The rows come from 5 hidden closed curves, with some noise, and rows from the same curve form a group. Each curve winds through 8 dimensions. The rows are also pushed far along 5 directions, which tell nothing about the answers.
(in the rows, 128 means zero)
Known rows, each followed by its group:
[156  78 159 119 140  95 152 112 135 111 120 125 174 101 145  99 174 143
 114 154 136 162] -> z_322
[113 111 150 118 136  83 169 139 110 145 150 145 143  97 128 156 116 116
 145 118 148 113] -> z_851
[103 175 104 144 124 162  65 148 129 115 139 110 101 193 101  68 126 138
 136 124 112 141] -> z_851
[117 156 130 149 129  93 130 147 123 154 160 113 122 113 131 139  77 107
 155 114  75  75] -> z_317
[157 194 140  58 123  41 145  66  97 108 139 128 157 104 138 175  97 117
  85 112 128 127] -> z_851
[125 146 118 102 110 136 125  86 121  92 188 183  84 146 116 170 180 165
 172  94 152 168] -> z_88
[100 119 152 117 135 100 114 136 138  53 130 102 122 155 129 111 103 141
 110 142 157  97] -> z_317
[101 179 138 108 130  73 116 102 107  79 176 146 104 170 117 160 105 134
 137 103 163 140] -> z_88
[118 137 136 136 140 117 155 144 110 160 120 141 138 109 125 139 116  97
 130 129  99 128] -> z_88
[142 198 121 138 130 126  83 116 130 123  71  79 144 185 120  80 110  73
  87 149  61 154] -> z_322
[169  36 172 128 132 140 122 125 181  80  55  66 151 135 160  69 181 125
 109 171 121 120] -> z_317
[153  91 130 163 152 159 113 112 159 158 114  90 154 112 167 107 113 114
 125 134  88 106] -> z_851
[134 149 140  89 118 127 141 113  99 120 129 145 132 102 116 162 123 126
 101 128 162 134] -> z_88
[156 148 114 125 120 140 145 106 109 161 140 141 141  95 109 179 111 144
 134 113 113 156] -> z_88
[127 142 117 140  97 135  31 134 168  77 113  68  72 198 136  86  88 127
 143 109 174  86] -> z_88
[115 194  99 160 109 147 106 122  98 166 154 159  84 138 110 168  97 102
 173  89 136 139] -> z_851
[117 136  99 148 147 161 124 145 156 193 154 108 129 129 127 155  61 118
 131  96  64  84] -> z_322
[120 191  86 145 111 135 124 126  80 189 158 179 115 116 110 139 135 120
 153 100 133 163] -> z_317
[143 146 140 112 132  82 167  91  95 161 127 150 163  64 165 167 119  82
  98 128 122 108] -> z_317
[131  82 151  78  99  79 151 137 137  64 155 131 143  72 124 161 147 175
 116 146 177 113] -> z_322
[ 75  91  98 146 128 108 125 182 164 153 213 166  93 139 112 141 118 165
 199  88 158 123] -> z_851
[118 178 116  92 106  88 100 130 125 123 115 121 110 135 130 137  66  99
 116 101 169 105] -> z_816
[139 160 154 119 140 104 127 113 110 114 102 108 153 131 135  93 134  96
  96 147  71 132] -> z_88
[161  87 123 126 136 130 170 147 125 212 143 135 196  25 128 149 117 140
 112 131 110 131] -> z_322
[156  67 165 132 153 125 156 134 144 181  79  84 194  63 187  87 130  73
  89 157  69  62] -> z_851
[104 165 149 115 105  71  63 152 133  43 107  69 106 175 120  86  70 106
 101 140 188  95] -> z_88
[121 160 138 145 136 101 115 142 119 164 154 122 141 107 139 119  80  94
 111 121 111 112] -> z_816
[149 160 105 138 118 139  80 140 131 185 109  93 120 150 133  85  88 108
 132  99 127  98] -> z_851
[154 104 153 107 111 110 148 123 122 137 107 139 144  83 152 134 163  99
 123 140 140 121] -> z_88
[136 131 113 118 117 135 142 130 139 162 150 150 122  87 132 163 121 127
 143 109  96 119] -> z_88
[102 117 120 118 129 137 130 152 124 125 173 158 132 124 108 109 165 164
 138 127 129 152] -> z_851
[154 133 133 130 140 123 119 130 137 163  90 109 157 120 151  94 103 102
  97 134 120 122] -> z_322
[108 101 131 109 121 130 104 143 140  88 161 135 116 128 130  95 159 165
 125 126 174 124] -> z_317
[125 103 161 112 127 141 118 133 147  75  93 133 108 160 127 107 151 126
 118 138 186 151] -> z_317
[124  98 139 108 125 100 157 129 115 115 123 159 150 116 112 115 182 143
 150 132 148 180] -> z_816
[113 120 102 140 105 158 121 150 129 152 158 139  88 114 117 169 102 143
 169 100 165  91] -> z_317
[131 146 104 137 137 121 168  83  88 155 137 148 155 110 125 170 145 132
 136 127 104 152] -> z_317
[144  71 127 104 121 130 137 139 171 123 125 114 139 104 141 126 140 159
 121 131 130 103] -> z_322
[137 146 121 123 134 137 137 142 125 162 163 143 145 101 111 139 123 143
 104 136  89 152] -> z_816
[166 150 158  66 126  75 135  84 101  97 106  96 183  95 140 126 127 127
  69 145 117 119] -> z_851
[130  90 112 175 147 200 138 132 137 160 129 154  94 176 110 122 175 165
 194 113 129 167] -> z_322
[128 174 107 120 106 126  50  96 135  76 122 128  75 214 120  98 141 135
 146 103 192 172] -> z_851
[125 103 104 144 107 168 100 174 151 149 109 109 117 132 114  88 135 140
 140 135 141 116] -> z_317
[124 175 142  87 134 126 132  95 105  29  94 158 125 186  84 125 175 145
  86 159 145 233] -> z_88
[129  89 124 145 130 133 156 130 141 138 149 127 149  84 126 168 116 145
 146 133 110 120] -> z_851
[142 123 132  69  97 120 124 108 137  55  75 144 109 160 115 123 191 135
 113 142 194 188] -> z_816
[127  86 118 113 119 159 160 108 108  89 151 160 136 114 104 143 221 202
 143 147 155 175] -> z_317
[117 142 120 112 137 102 123 144 163 146 140  87 134 119 148 158  39 100
 103 116  79  54] -> z_322
[136 190 132 114 121 151  83 113 105  95  78  93 112 168 112 110  92 107
  83 135 151 122] -> z_88
[119 148 118 129 115  79 120 137 134 145 154 161 116 115 138 135 116 104
 147 106 141 138] -> z_317
[120  58 158  99 141 131 177 142 130 104 134 155 145  97 130 143 157 169
 111 141 180 123] -> z_322
[141  95 151 145 157 102 128 136 145 146 117  89 174 103 152  86  97 127
 104 142 116 108] -> z_322
[119  74 141 129 114 134 119 162 150 113 130 113 110 118 140 109 117 160
 142 126 186  69] -> z_322
[129 184 133  96 122 116 145 118  95  99 108 160 121 151  95 163 134 120
  99 136 150 189] -> z_816
[136 103 112 114 111 187 112 148 145 110 105 124 101 169  95 114 172 172
 139 131 159 158] -> z_88
[112 152 120 175 107 148  71 141 134  74 133  97  77 167 101 123  85 142
 166 128 143 122] -> z_88
[147 103 137 133 137 143 144 130 146 137  84 131 136 146 127 118 164 105
 125 146 120 165] -> z_816
[155  87 185 115 130  85 171 113 117 126 132 125 174  39 167 144 146 104
  97 156 124 100] -> z_816
[114 180  90 111 106 125  93 135 142  98 152 124  89 181  95 142 100 155
 141 107 123 137] -> z_317
[137 157 111 102 130 115 150 109 109 147 136 166 153 127 103 126 169 142
 116 125 109 204] -> z_851
[122  59 161 155 137 104 125 146 154 106 129 101 138 123 150  94 137 125
 146 144 151 112] -> z_317
[146 172 131 107 153 153 122 117 119 155  63  95 151 143 131 111  88  87
  79 134  72 107] -> z_816
[163 161 128 115 116  92  95  94 141 139 111  81 135 129 159 127  83  88
 110 114  97  85] -> z_88
[132 118 141 114 109 133 132 155 141 120 137 151 115 110 132 133 163 120
 105 150 150 136] -> z_816
[133 196 114 101 111  99 143 103  69 138 149 173 131 112  92 164 135 136
 139 107 143 192] -> z_816
[134 191  98 125 126 144  86 112 127 150 150 151 106 167 123 110 137 126
 120 107 108 176] -> z_816
[104 175  91 153  98 166  71 156 135 135 189 134  57 171  95 127 119 153
 184  93 123 118] -> z_816
[111 133 103 173 145 165 105 156 149 176 128 128 115 165 114 103 118 108
 154 120 102 151] -> z_322
[124 177 123 122  97  86  96 142 123 123 160 148 104 125 128 119 134 106
 125 118 142 137] -> z_816
[102 130 118 141 111 106 103 136 149  76 150 106  96 147 116 154  88 136
 157 124 140 104] -> z_851
[ 86 153 113 152 122 151  93 156 130 112 126 125  94 165 114 104 117 109
 138 129 124 121] -> z_851
[159  66 128 150 130 177 117 158 142 150  76  91 165 108 111  76 147 150
 108 162 142 153] -> z_322
[104  88  93 151 115 179 113 198 165 164 138 126 100 137  94 120 113 163
 167 110 161 128] -> z_816
[142  97 121 140 138 177 126 128 130 128 135 136 146 143 104  78 200 178
 140 142 107 191] -> z_317
[154 160 113 121 122 192 105  91 119 139  90 127 120 157 123 123 168 104
 113 131  98 162] -> z_322

New rows, each followed by its group:
[121 114 102 159 129 153 136 104 119 144 171 161 108 134 121 166 144 163
 181 101 149 154] -> z_317
[126  70 151 162 138 166  99 170 172 121  96  91 105 151 134  91 105 125
 142 133 163 100] -> z_317
[112 166  92 131 116 130 121 116 112 131 195 147 107 132 106 171 111 166
 166  96 121 126] -> z_317
[ 98 124 147 116 126  85 153 154 128  96 165 142 135  85 112 165  87 135
 123 133 135 118] -> z_88
[120 100 129 152 131  95 127 147 158 119  87  76 137 136 146 135  72  97
 125 143 129  78] -> z_317
[131 115 139 163 146 158 124 146 126 157 136 133 142 125 123  92 147 128
 121 139 121 156] -> z_816
[126 141 120 117 126 114 107 131 144 138 154 136 126 130 136 108 129 128
 120 118 116 139] -> z_816
[132 150 137 102 135  76 145 129 113 174 153 110 154 102 140 147  87 102
 111 111 103  78] -> z_88
[136 148 137 170 141 133  95 151 131 168 125  89 144 127 138  85  85  96
 106 137  94 110] -> z_816
[152 137 119  83 122 130 150 103 113 143 100 165 137 107 120 150 161 124
 119 119 154 179] -> z_816
[ 94  86 123 156 150 172 115 141 136 147 189 148 106 142 122 121 124 172
 190  90 153 120] -> z_816
[143 149 132 135 148 154 142 110 115 151  64 127 156 132 133 119 139  79
  93 153  87 162] -> z_851
[130  55 173 148 110 146  98 177 165  69  96  63 110 135 116  99  97 145
 145 153 180  86] -> z_317
[115  84 127 145 113 124 118 152 167 128 120 113 117 112 154 115 141 103
 149 136 119  92] -> z_851
[159 148  98 182 121 215  91 145 135 200 118  89 115 142 116  95 125 125
 155 121  56 111] -> z_816
[154 118 130 135 136 124 120 154 149 134  84  73 155 134 123  94  91 137
 105 148 104 110] -> z_322
[157  79 137 187 154 148 136 143 155 185  54  50 172 115 152 108  72  86
 120 151  81  71] -> z_317
[142 103 128 152 127 122 111 156 148 176 132  97 140  95 155  99  86 123
 136 121 135  76] -> z_322
[137 186 126  95 123  58 167  93  76 150 142 174 152  95 115 159 135 105
 145 108 106 177] -> z_816
[129 133 131 153  90  97  97 180 153 137 118  86 110 108 133 134  62  87
 126 134 146  67] -> z_816
[129 114 107 158 144 198 104 151 153 162  81  74 116 171 115 108  72 125
 150 113 102  85] -> z_816
[133 129 138 129 152 139 120 128 126 119 120 108 135 151 130  95 107 149
 107 130 130 114] -> z_322
[129 114 132 157 120 148 109 156 139 122 166 128  97 142  94 121 128 162
 185 113 141 151] -> z_317
[141 123 101 132 126 156 119 142 148 141 117  91 136 137 111 119 110 149
 124 134  89 114] -> z_317
[139 184 131 103 113  63 141 115  92 157 114 139 160  72 140 141 105  79
  92 133 116 124] -> z_317
[141 105 110 113 105 127 131 124 134 122 100 127 139 110 129 133 145 141
 113 142 167 142] -> z_317
[142 113 168 103 144  76 170 128 112 143 128 139 190  58 151 125 134 100
  77 158 117 135] -> z_816
[162 176 127 144 129 126 139  96 104 158 134 137 144 120 120 145 137 115
 125 129  71 172] -> z_816
[137 106 136 149 143 124  99 129 148  97 113 103 132 166 129  66 142 148
 126 138 150 150] -> z_322
[128 165 117 120 127 130 137 136 138 170 155 152 112 110 136 186  90 103
 107 111 109 113] -> z_816
[127 194 102 131 138 176 136  89  71 163 129 187 113 159 117 123 186 115
 131 116 106 186] -> z_317
[ 88 101 120 111 125 102 114 162 165  91 136 112 102 164 110 127  94 149
 160 108 159 105] -> z_816
[123 171  85 152 132 151 107 116 122 124  92 118 110 199 100 122 121 121
 137 126 118 165] -> z_317
[ 96 123 124 143 130  99 131 166 151 164 166 131 136 106 127 140  98 103
 146 120 103 111] -> z_322
[102 100 115 140 128 119 125 164 139 158 166 148 124 119 115 109 133 148
 181 102 137 140] -> z_816
[145  84 117 105 124 137 152 129 135 132  87 123 171  89 136 121 157 139
  83 157 155 138] -> z_317
[193  85 154 135 140 169 159 119 118 197  78 124 201  61 144  77 210 112
  86 176  73 169] -> z_816
[ 94 140 123 131 120 138 108 152 128  95 126 134 106 152 114 109 140 116
 127 139 128 132] -> z_851
[174 149 122 141 140 128 152 115 108 179  96 116 173 107 117 123 117 126
 113 139  80 152] -> z_322
[134  77 128 160 143 205 146 142 112 182 105 140 132 123 107 102 177 143
 177 123 130 160] -> z_816
[143  92 131 128 136 121 152 132 142 139  96 100 152 118 120 131 121 133
 150 131 105 132] -> z_816
[175 210 142 139 143 154  99  72  89 150  91 110 144 142 141 103 128  78
  74 139  83 154] -> z_816
[152 164 136  91 143 136 115 110 144 108  78 105 143 161 142 103 123 104
  49 152  91 135] -> z_816
[ 94 142  77 145 116 122 118 124 117 154 194 166 111 132 129 134 156 156
 172  98 131 133] -> z_317
[156 155 141 149 128 130 143  95  92 167 138 148 137 101 133 146 145 103
 137 126 100 150] -> z_816
[136 135 128 131 122 141  98 115 123 130 146 110 124 128 133 107 125 135
 144 113 115 108] -> z_816
[114 119  98 146 113 161 120 129 114 125 168 131 110 132 105 140 143 182
 163 122 135 120] -> z_317
[107 123 129 114 133 126 103 141 135  89 143 125 127 165 112  80 157 158
 128 132 146 155] -> z_851
[146 113 154 106 115 152  98 111 144  45  85  99 110 164 128 117 158 137
  88 159 168 131] -> z_816
[124  97 124 136 123 117 121 135 137 133 131 118 129 116 123 133  96 139
 163 108 170 122] -> z_816
[118 134 119 117 146  86 139 123 130 133 127 123 162 119 143 123 104 114
  94 137 114 116] -> z_317
[161 139 152 145 126 128 114 132 131 124 114  91 134 127 111 121 102 125
 133 134 106 138] -> z_317
[ 90  81 130 161 108 182 101 167 153  84 150 158  62 146 114 123 150 157
 186 119 207 140] -> z_88
[124 192 104 135 106 140 131 118  84 161 142 171 107 118 105 161 126 105
 150 107 129 156] -> z_851
[154  71 142 101 141 102 178 127 154 154 108 112 199  47 146 156 117 116
  81 155 105 121] -> z_322
[156 104 121 120 138 160 176 128 114 211 130 165 155  63 140 157 136 134
 126 114 122 125] -> z_322
[154 106 118 114 119 198 124 102 131 110  89 154 128 143 110 116 219 139
 114 148 162 220] -> z_322
[111 126 124 158 126 138  91 144 160  92 105 103  73 215 124 105 109 132
 166 115 156 114] -> z_322
[136 213  82 127 121 152 100  81  92 115 147 130 109 173  94 145 125 154
 133 110  98 163] -> z_317
[118 103 155  98 140 123 131 127 133  62 114 128 123 159 125 107 145 168
  99 143 191 135] -> z_322
[139 106 136 154 112 142 127 141 136 134 123 113 106 118 125 147 119 128
 170 124 136 107] -> z_317
[167 131 130 119 138 148  99 115 153 133  72  73 174 138 143  62 145 107
  70 158  58 133] -> z_322
[146 148 148  95 152 113 146  77  98 121 109 130 171 117 130 124 134 126
 104 128 115 158] -> z_816
[121 155 110 111  85 118  78 125 141  69 125 121  96 138 129 122 130 125
 120 131 156 127] -> z_851
[166 185 122  87 117 133 102  81 112  80  28  82 139 163 135 112 125  90
  49 162 121 130] -> z_317
[106  94 120 136 126 145  86 161 177 127 159 106 115 141 138  89 122 145
 135 120 127 102] -> z_322
[128 170 111 144 125  86  91 131 152 145 120 104 118 157 147 108  79  87
 126 111 104 108] -> z_317
[143  87 137 131  95 122 134 143 128 116 143 132 128  79 124 138 164 146
 165 137 147 129] -> z_88
[135 111 115 146 103 131 128 147 133 167 174 167 115  86 126 141 157 137
 164 115 146 153] -> z_816
[117 102 124 106 126  94 137 166 161 119 142 110 138 114 121 136  84 154
 117 130 139 100] -> z_322
[142 171 115  65 123  69 154  97 102 127 103 141 180  84 140 153 118 107
  51 144 130 137] -> z_317
[103 134 101 129 124 110  82 140 169  98 105  79 110 184 145  97  92 116
 112 129 130  84] -> z_317
[127 213 114  99  96  72 101  97 116 108 149 149 104 136 125 173 102  86
 117 105 139 145] -> z_322
[136  85 142 120 146 103 209 117 123 161 162 182 142  76 141 186 157 145
 158 115 125 140] -> z_322
[116  66 102 146  96 126 101 172 172 117 122  95 108 117 134 124 104 150
 152 126 196  79] -> z_317
[122 107 153  91 118  85 145 101 114  73 106 149 137 109 157 131 166 111
  96 147 192 127] -> z_317
[136 103 153 123 126  99 128 115 127 106  73  96 145 112 166 117 118  87
  95 153 155  90] -> z_317
[130 157 127 118 136 133 131 127 113 145 114 124 125 131 126 150  83 117
 109 119 129 107] -> z_322
[133 252 118  98 120  59  97 122 110 116  85 105 135 168 112 122  54  65
  58 133  96 151] -> z_816
[127  85 132  96 124 152 144 129 128 125 115 168 132 117 120 129 171 154
 127 122 193 171] -> z_816
[121 117 136 104 118 122 123 151 148  77 144 138 120 146 104 121 159 161
  99 153 156 164] -> z_816
[149 206 123 126 131 134  93  70  91 123  65 113 126 168 145 104 120  71
  80 136 121 135] -> z_317
